The rows come from 4 hidden closed curves, with some noise, and rows from the same curve form a group. Each curve winds through 8 dimensions. The rows are also pushed far along 4 directions, which tell nothing about the answers.
Some rows, each with its group after it:
3,7,3,-5,5,4,2,1,2,-5,-3,-1,7,5,19,-3,-1
z390
10,6,-7,-1,2,4,-2,-9,-4,-20,1,4,-6,2,3,-17,3
z599
-7,-11,5,3,-6,1,-2,12,-3,14,2,5,-1,-4,-12,3,3
z450
6,3,12,2,-4,-5,0,6,4,5,-7,0,8,5,-3,7,-2
z238
4,-1,7,2,6,-3,4,-5,-4,4,4,2,-3,-4,3,8,2
z450
-10,-9,-3,-3,-5,-5,1,-5,-6,6,5,2,-2,-13,-15,5,9
z390
-2,5,-2,-5,-3,-3,3,-1,1,4,3,5,-8,6,-9,-2,2
z390
3,3,-4,8,8,6,-5,2,-7,8,-1,-1,-1,-3,3,3,-1
z390
-4,-4,-5,7,5,-1,-10,5,-1,3,-5,6,-7,5,-3,6,2
z450
1,-12,3,10,6,7,19,-1,-2,9,-1,22,7,-13,7,1,8
z238
-4,-1,1,2,-4,-2,-4,0,11,13,0,10,-4,8,-16,-3,-4
z599
-1,6,9,-1,-3,3,6,5,-5,-8,-11,5,7,3,8,-3,12
z238
-5,-4,6,-7,-6,-7,-5,9,0,-4,3,-5,2,-4,-6,5,0
z599
17,5,2,5,5,-3,-11,11,-7,-9,-1,-6,-7,8,-3,-4,-5
z450
-3,-1,0,-7,5,-3,-3,-4,-12,1,11,-3,-2,-2,-2,6,1
z450
11,-1,-4,21,-5,-9,-2,10,7,-4,-14,-9,-12,-4,-24,-5,-5
z238
3,-7,-16,20,5,6,-5,4,6,12,-10,-7,-13,0,1,1,-5
z450
3,2,-7,-9,7,1,-2,-17,-8,-25,12,-9,2,-17,15,-3,-1
z599
-5,7,4,-27,-4,-12,-7,-19,-8,-24,28,-5,4,-5,-11,-5,-5
z390
-20,-11,7,-8,-7,-2,0,12,4,25,8,7,9,-2,-14,8,-2
z238
12,7,3,16,1,12,8,28,3,19,-22,15,-9,20,6,-8,4
z390
18,0,-14,1,16,12,-3,-12,-17,-11,8,3,16,-11,14,-13,0
z599
1,-4,4,1,-1,19,4,22,-5,21,-9,3,14,11,22,-3,5
z599
2,1,-3,-5,-8,0,-5,-4,2,-7,0,-3,-6,6,-7,-13,3
z599
-2,25,13,-13,-9,-5,-13,5,8,1,-9,-6,-11,28,-3,0,2
z450
6,-15,-13,22,2,-3,-5,-2,4,-3,-3,6,-23,-12,-19,-4,1
z450
1,-5,10,-3,-5,-8,1,-3,-3,-5,6,4,-4,-4,-8,0,5
z450
3,-3,6,-7,0,-2,-2,-1,-2,-7,5,-6,13,-8,6,2,-2
z238
-9,-25,10,7,-15,-2,6,13,13,32,-3,1,0,4,-12,8,-1
z238
6,17,14,-17,0,-1,-13,11,-4,-5,4,4,5,14,3,-2,-2
z238
0,2,0,6,2,-2,-3,10,5,12,-5,-4,1,3,-4,8,-7
z450
-2,-3,11,0,-8,7,2,10,6,13,-5,3,14,0,2,-4,1
z599
2,7,-2,1,9,3,13,-13,-2,-1,1,8,4,-7,9,4,2
z390
-9,13,0,-11,-3,1,-15,1,1,9,1,-11,-5,12,-1,4,-2
z450
-9,-4,-4,-2,3,-1,14,-10,-2,6,10,3,2,-14,-4,5,1
z450
-3,1,-4,-1,-7,-8,-6,-4,-1,-10,-4,-10,-11,-3,-11,-2,6
z390
11,25,-3,-6,14,18,3,7,-8,-17,-12,6,13,21,39,-10,3
z599
2,15,4,-1,5,8,8,0,-2,6,-7,7,6,12,14,1,3
z238
6,24,13,-20,-13,-18,-19,-7,2,-13,6,-23,-1,11,-19,2,-9
z238
-2,-18,-5,19,15,22,18,7,-5,28,-8,13,17,-9,31,8,4
z390
10,14,-1,-2,-3,1,-4,0,0,-8,-8,-16,-3,2,6,-7,1
z390
3,11,5,-3,-2,5,11,-5,-1,8,0,-5,6,0,7,1,0
z390
-6,11,-3,-12,3,0,-4,-11,3,-19,5,-9,2,2,14,0,-4
z599
4,-1,0,2,4,-4,-7,5,-8,1,4,-3,-9,4,-7,3,-2
z450
9,-8,0,2,1,-2,-1,0,-2,-7,8,7,-7,-6,-7,-7,0
z238
4,12,-11,-16,2,-11,-15,-21,-10,-30,17,-25,2,-9,-7,-3,-9
z238
-8,-5,-3,11,-3,2,10,0,7,16,-11,-5,3,-2,-1,7,2
z238
4,6,2,-11,-1,-2,5,-9,-1,-21,5,-3,4,-7,8,-9,3
z238
10,13,-8,-8,12,11,2,-17,-17,-24,0,5,6,-3,27,-12,14
z599
14,-10,-7,22,2,-4,5,3,5,4,-10,1,-13,-17,-12,-2,1
z390
9,-1,-6,4,9,7,10,-7,-2,3,-1,2,-1,-8,19,1,4
z599
8,11,2,-12,-3,3,-8,-5,-4,-1,4,-4,12,5,-2,-11,-1
z599
3,10,-9,-6,6,-1,2,-18,-3,-10,10,-4,-7,3,1,-3,-5
z390
4,10,7,-5,2,-2,7,-3,-3,-2,4,7,-5,5,0,-1,3
z450
5,10,-3,-3,-5,-9,-4,-15,-2,-13,8,-7,-20,-2,-20,-7,0
z390
4,7,-3,-5,8,8,5,-6,-5,-5,3,15,11,6,11,-9,2
z599

New rows, each followed by its group:
-7,1,-3,-4,-2,-3,2,1,-4,1,5,0,-3,-4,-12,1,1
z450
3,8,1,3,-5,8,-5,14,7,7,-12,-10,5,10,7,-4,-5
z450
-9,-8,-5,7,7,2,12,-5,-2,2,-3,12,1,-10,3,7,8
z450
-1,-11,-3,10,0,6,-6,5,4,10,-10,2,12,0,-2,-2,1
z599
6,14,12,-9,-6,7,6,11,8,8,-8,-5,9,21,18,-5,-3
z238
4,4,0,-2,7,0,-8,0,-6,4,3,1,4,6,3,6,-4
z238
-2,4,3,-5,-12,-5,-19,9,6,-5,1,-10,-4,11,-20,-9,-7
z599
1,5,3,-3,-3,-5,-11,-1,1,-12,-1,-9,-5,1,-3,-3,-1
z390
3,1,6,3,-5,-2,0,6,5,9,-7,-11,8,6,0,4,-5
z238
-7,-15,-1,1,-2,8,2,4,2,5,3,4,12,-2,5,-4,-2
z599
-3,-13,-6,-1,2,-7,9,-5,3,-5,13,4,4,-18,-12,-2,-6
z238
-13,23,17,-29,-7,3,-13,18,-7,0,-2,-4,17,21,14,6,5
z599
-14,3,7,-29,-5,6,8,-9,-3,-1,15,-2,32,3,19,-1,-1
z599
-22,13,22,-26,-11,-4,2,1,0,1,5,5,17,17,-1,8,5
z390
-1,-5,-2,7,0,-5,-12,6,-1,3,-6,2,-4,-4,-12,6,4
z599
12,-2,-7,6,16,6,17,-8,-12,-12,5,14,5,-11,15,-4,3
z450
-6,2,-2,3,-1,5,4,4,2,10,-6,5,-7,8,-1,-3,5
z238
5,-4,-8,9,0,2,4,1,-2,-6,-11,-6,-6,-5,5,-4,8
z390
-21,-9,9,-6,-3,13,12,-1,3,18,-7,16,23,1,20,5,15
z599
4,-7,-9,8,3,-3,3,-16,7,-13,2,4,0,-10,-5,-7,-3
z599
15,8,-10,5,-1,-15,-15,-8,5,-8,2,-14,-30,-3,-23,-2,-6
z599
-3,0,11,-7,5,0,7,-7,-8,5,7,4,8,-4,12,9,5
z450
3,-6,-11,11,4,7,0,-6,5,9,-8,4,-2,5,3,-5,2
z599
7,0,-10,-4,7,5,-12,-11,-17,-22,7,-1,3,-10,7,-10,7
z599
6,-4,-14,15,10,-1,-8,1,4,-16,-3,6,-9,1,-6,-7,-9
z599
5,22,8,-20,1,-4,-8,2,-5,-23,12,-4,5,2,4,-4,-8
z599
-8,1,1,-2,-8,-5,-8,-1,-2,-3,-4,-5,-8,6,-11,1,7
z238
-13,-1,3,-3,-2,0,-4,6,7,-1,-1,9,7,8,-3,0,-3
z599
28,-12,-11,24,11,3,-1,2,1,-2,-4,-1,-14,1,6,-6,-9
z238
3,-1,-8,20,4,3,3,3,11,11,-12,8,-15,0,-7,0,-1
z450
0,-7,1,14,0,-3,-4,2,0,6,-6,4,-9,-7,-11,5,5
z238
4,6,-2,1,-1,-1,2,5,1,5,-3,6,-11,9,-8,-5,2
z390
19,-5,-5,24,5,1,0,16,5,-2,-7,4,-15,7,-9,-10,-11
z390
9,1,2,4,4,0,8,-11,-3,-11,1,2,-1,-12,8,-2,4
z450
-14,-6,1,-2,-1,0,-1,3,7,-1,0,10,7,5,-4,1,-2
z599
6,3,7,-6,0,-2,-6,2,-6,-8,4,-6,8,-2,4,0,-2
z450
-9,-10,-10,-9,2,-4,0,-12,-12,-12,16,-3,1,-14,-7,1,2
z450
11,15,1,3,8,5,-6,-4,-10,-10,-8,-1,1,6,14,1,5
z238
10,7,-11,1,16,2,-5,-8,-9,-12,5,-7,4,-7,11,2,-8
z450
6,8,-4,-6,4,-7,-8,-10,2,-18,5,-8,-7,-1,1,-5,-6
z390
-12,-4,9,-3,-16,-7,5,7,9,8,-3,3,-1,-2,-19,1,4
z450
10,3,7,11,-7,0,-12,22,6,20,-11,-2,-13,7,-15,-1,-1
z599
2,9,7,-5,-6,0,9,-6,4,5,2,-4,-5,1,0,-3,0
z450
-11,-18,-3,-2,2,-13,-6,-12,-4,-4,17,0,5,-23,-19,11,-3
z390
-6,1,-9,-1,6,-3,-6,-7,2,-3,5,6,-10,2,-4,3,-3
z599
1,6,-7,-9,8,7,-8,-6,-9,-2,4,3,14,5,9,-3,2
z599
12,16,4,-5,1,-6,-4,-14,-4,-12,9,-1,-7,-5,-9,-3,-2
z238
22,-18,-12,33,13,-1,0,9,-4,-4,-7,12,-26,-5,-11,-6,-1
z450
18,15,-6,10,13,6,-4,7,-3,-3,-8,-9,-2,7,14,-2,-8
z450
1,22,0,-4,5,1,-10,-4,-4,-5,-5,-7,-4,11,4,3,0
z390
-6,-2,12,3,0,9,8,19,11,22,-14,8,13,14,18,5,0
z390
11,-3,6,12,1,2,8,2,2,-1,-7,5,-5,-5,5,-3,4
z450
-1,3,2,-12,7,8,1,1,-11,-10,0,4,19,-8,25,-2,10
z390
0,21,10,-15,-6,13,12,0,-6,-7,-6,-6,17,10,26,-10,9
z238
-3,-16,2,6,6,1,6,2,-8,5,5,17,-1,-6,-1,5,8
z450
-1,-1,-1,2,0,-12,-11,-15,-2,-7,3,-3,-10,-5,-15,9,3
z238
-7,-24,-9,16,-1,-1,6,9,1,12,-3,5,-9,-8,-14,3,1
z450
-12,6,21,-1,-18,6,3,32,4,36,-20,7,4,19,-7,6,13
z390
-3,-6,-3,5,4,1,3,2,10,5,3,2,4,-2,4,4,-13
z599
-3,-30,-17,16,-2,-12,4,-16,6,3,14,-5,-17,-32,-30,4,-7
z450
3,12,0,-12,5,2,-1,-14,-10,-16,6,7,-1,-4,10,-4,10
z599
-25,4,17,-23,-6,1,10,-3,0,11,2,1,35,-3,16,16,8
z238
3,7,-5,1,-1,2,-9,-1,5,7,-7,-2,-4,13,-5,-7,0
z599
-4,-9,-5,7,-3,-5,-3,-4,-2,-8,-4,1,-10,-4,-11,0,7
z238
-3,8,6,-21,2,9,5,-6,-14,3,11,5,18,-10,19,-2,10
z390
-3,21,5,-17,3,-6,-13,-2,-3,-7,12,1,-1,16,-7,1,-9
z390
